The groups are shells around one centre, one inside the other: the same stretched ball of 6 dimensions in 6 sizes.
(in the rows, 128 means zero)
Known rows, each followed by its group:
[106 138 140 197 186 164 147 145 120  45 191  89 171] -> Z52
[ 95 158 126 183 163 135 141 131 100  98 174 123 184] -> Z832
[118 158 103 156 132 134 113 151 122 107 146 161 170] -> Z832
[118 143 101 162 150 138 120 143  85 118 166 125 159] -> Z937
[103 161  87 167 139 137  93 148 119 108 135 157 173] -> Z860
[ 80 166 139 199 151 121 129 118 124 104 180 133 177] -> Z860
[112 150 120 160 149 134 146 134  80 125 173 137 179] -> Z500
[114 141  98 160 137 151 107 145  98 122 150 154 165] -> Z832
[ 99 171 108 171 156 114 134 133  93 113 164 128 184] -> Z52
[125 149  84 151 161 152 122 163  90  89 143 129 178] -> Z52
[ 76 158 144 197 133 133 119 112 130 125 173 163 177] -> Z860
[ 98 142 140 194 176 151 149 131 101  80 193 100 173] -> Z262
[119 128 105 174 159 151 114 142  85 107 179 105 143] -> Z52
[122 139  98 169 157 173 105 169 135  57 142 137 168] -> Z860
[ 90 155 128 194 137 128 104 124 135 112 172 145 157] -> Z937
[ 87 168 136 185 150 103 145 111  90 135 190 125 175] -> Z52
[ 89 156 118 185 115 133  84 127 148 126 150 181 159] -> Z937
[103 145 143 190 163 143 144 132 114  85 191 113 168] -> Z832
[107 170 125 165 125 111 126 133 127 122 162 165 174] -> Z262
[110 150 120 164 162 146 152 141  84 102 169 129 190] -> Z860
[114 147 137 182 160 133 141 138 117  84 192 108 158] -> Z262
[ 80 169 126 187 122 121 102 120 141 128 155 178 175] -> Z262
[126 133 127 174 167 165 138 157 120  59 177 111 163] -> Z500
[106 154  96 168 128 146  87 149 136 106 134 172 167] -> Z832
[ 82 162 118 187 149 128 120 121 101 124 165 141 180] -> Z262
[118 140 114 165 159 162 135 153 103  85 161 133 178] -> Z262
[ 90 158 121 181 149 150 124 136 122  96 151 157 193] -> Z860
[116 143 119 169 121 148 100 146 144 106 155 171 155] -> Z500
[118 145 102 167 129 145  91 151 135 102 149 157 151] -> Z832
[ 97 162 101 170 107 131  75 138 149 129 132 197 163] -> Z500
[ 88 166 103 178 153 134 116 134 105 108 149 144 189] -> Z52
[ 97 139  98 174 139 151  96 132  92 135 154 150 162] -> Z500
[113 133 123 184 182 169 141 151 102  60 180  96 171] -> Z262
[ 98 153  99 166 106 140  78 136 135 141 131 201 165] -> Z500
[ 96 154  92 170 129 156  84 148 135 106 123 184 180] -> Z52
[ 94 164 105 168 142 127 119 131  96 128 152 153 185] -> Z832
[ 91 165 110 172 119 115 100 122 114 150 153 174 168] -> Z832
[114 151 131 163 142 135 145 136 103 114 174 147 177] -> Z860
[104 171 117 166 116 108 107 133 135 129 154 174 166] -> Z500
[ 94 161 135 181 136 111 132 116 105 136 184 142 167] -> Z937
[ 98 153 103 172 150 127 119 128  79 135 166 130 169] -> Z500
[ 94 147 124 178 145 138 129 122  89 133 174 142 174] -> Z937
[ 87 155 131 183 143 132 131 118  98 132 174 148 180] -> Z937
[ 96 170 115 173 155 120 137 132  99 110 164 134 187] -> Z262
[118 146 105 170 137 161  94 162 155  71 139 161 163] -> Z860
[ 85 155 125 202 151 136 105 127 134  93 171 130 162] -> Z52
[ 84 156 133 195 157 139 129 123 114 101 175 132 180] -> Z937
[ 90 155 110 180 115 139  81 131 144 127 141 188 165] -> Z937

New rows. What belongs after each?
[ 88 155 112 175 142 143 118 128  99 128 153 160 187] -> Z262
[ 97 156 110 167 151 140 132 133  85 122 157 146 190] -> Z262
[105 155 148 180 157 131 160 130 108  96 191 124 180] -> Z860
[116 172 115 156 125 108 124 142 126 118 155 164 173] -> Z52
[110 129 119 190 149 150 101 137 119  99 182 116 135] -> Z860
[ 98 137 134 192 171 162 139 135 104  81 182 112 175] -> Z262
[ 87 151 120 183 130 151 101 130 132 117 149 176 177] -> Z262
[122 154 105 164 161 140 129 157 111  77 160 121 171] -> Z262
[107 119 113 186 158 171 106 139  99 101 176 116 147] -> Z860
[120 129 120 176 139 157 105 146 127  97 172 137 142] -> Z262
[101 151 142 195 171 132 145 130 111  80 198  95 163] -> Z860
[102 141 101 178 141 145  95 136 105 120 160 139 154] -> Z832
[102 150 131 183 169 149 145 139 107  79 177 116 181] -> Z832
[111 137 129 185 189 159 156 144  87  66 192  82 173] -> Z860
[ 93 138 136 193 163 145 137 120  89 111 194 109 164] -> Z500
[113 144 117 179 144 158 106 154 147  72 155 146 161] -> Z832
[ 82 154 119 189 149 152 113 130 120 103 154 154 186] -> Z860
[116 142 115 170 162 161 133 154 110  76 163 127 176] -> Z832
[ 90 160 112 178 126 115 102 119 106 150 163 158 161] -> Z262
[114 137 110 182 178 160 126 152 103  65 174  95 162] -> Z262
[102 143 109 174 136 134 105 128  95 138 168 142 154] -> Z937
[109 164 108 160 146 116 134 135  87 126 165 136 176] -> Z937
[102 156 145 190 148 128 133 130 135  90 186 129 163] -> Z262
[106 137 131 197 159 160 111 145 144  62 177 117 151] -> Z262
[101 142 147 195 146 131 127 122 121 108 198 121 148] -> Z860
[102 160 130 164 121 111 133 118  97 157 174 165 171] -> Z52
[ 87 163 129 195 141 136 108 133 152  87 160 154 174] -> Z860
[ 89 164 109 182 140 131 104 132 124 111 150 155 177] -> Z937
[123 135 108 162 155 164 125 157 104  86 159 132 168] -> Z937
[ 96 140 105 190 127 157  67 140 152 102 146 164 146] -> Z860
[105 131 128 192 151 152 111 133 117  99 185 119 143] -> Z937
[117 159  90 150 117 126  94 147 118 133 137 177 163] -> Z500
[111 128 120 179 169 156 135 135  75 105 188 100 159] -> Z860
[119 122 105 179 141 174  84 155 136  84 158 139 138] -> Z500
[ 86 162 135 189 163 126 148 120  95 109 183 121 187] -> Z500
[ 93 172  99 161 125 111 110 126  95 155 145 173 183] -> Z500
[104 140 134 187 140 134 117 126 116 117 188 130 146] -> Z262
[102 156  86 160 126 130  92 137  97 145 138 169 168] -> Z500
[ 94 150 130 189 141 119 118 116 103 133 188 127 151] -> Z860
[113 138 107 175 125 146  82 143 136 112 157 156 139] -> Z262
[ 81 158 132 190 132 121 115 111 113 140 175 155 168] -> Z937
[ 85 166 103 176 119 127  88 128 130 136 137 186 176] -> Z262
[109 138  91 177 146 159  85 151 121  94 147 138 152] -> Z262
[116 150 121 171 150 152 126 153 134  74 160 142 173] -> Z937
[108 165 104 156 143 119 131 137  87 129 157 146 182] -> Z937
[ 99 162 122 179 106 120  86 131 160 125 153 186 153] -> Z52
[114 118 116 191 152 185  91 154 142  66 165 128 141] -> Z860
[118 145 119 174 158 159 125 157 132  63 161 131 171] -> Z937
[126 130 105 161 151 162 119 153  97  99 163 130 158] -> Z262
[ 73 164 144 194 136 116 131 103 107 144 182 153 180] -> Z52
[125 142  96 168 168 167 114 170 123  51 149 118 168] -> Z52
[ 96 144 143 202 156 143 122 129 134  83 189 117 155] -> Z262
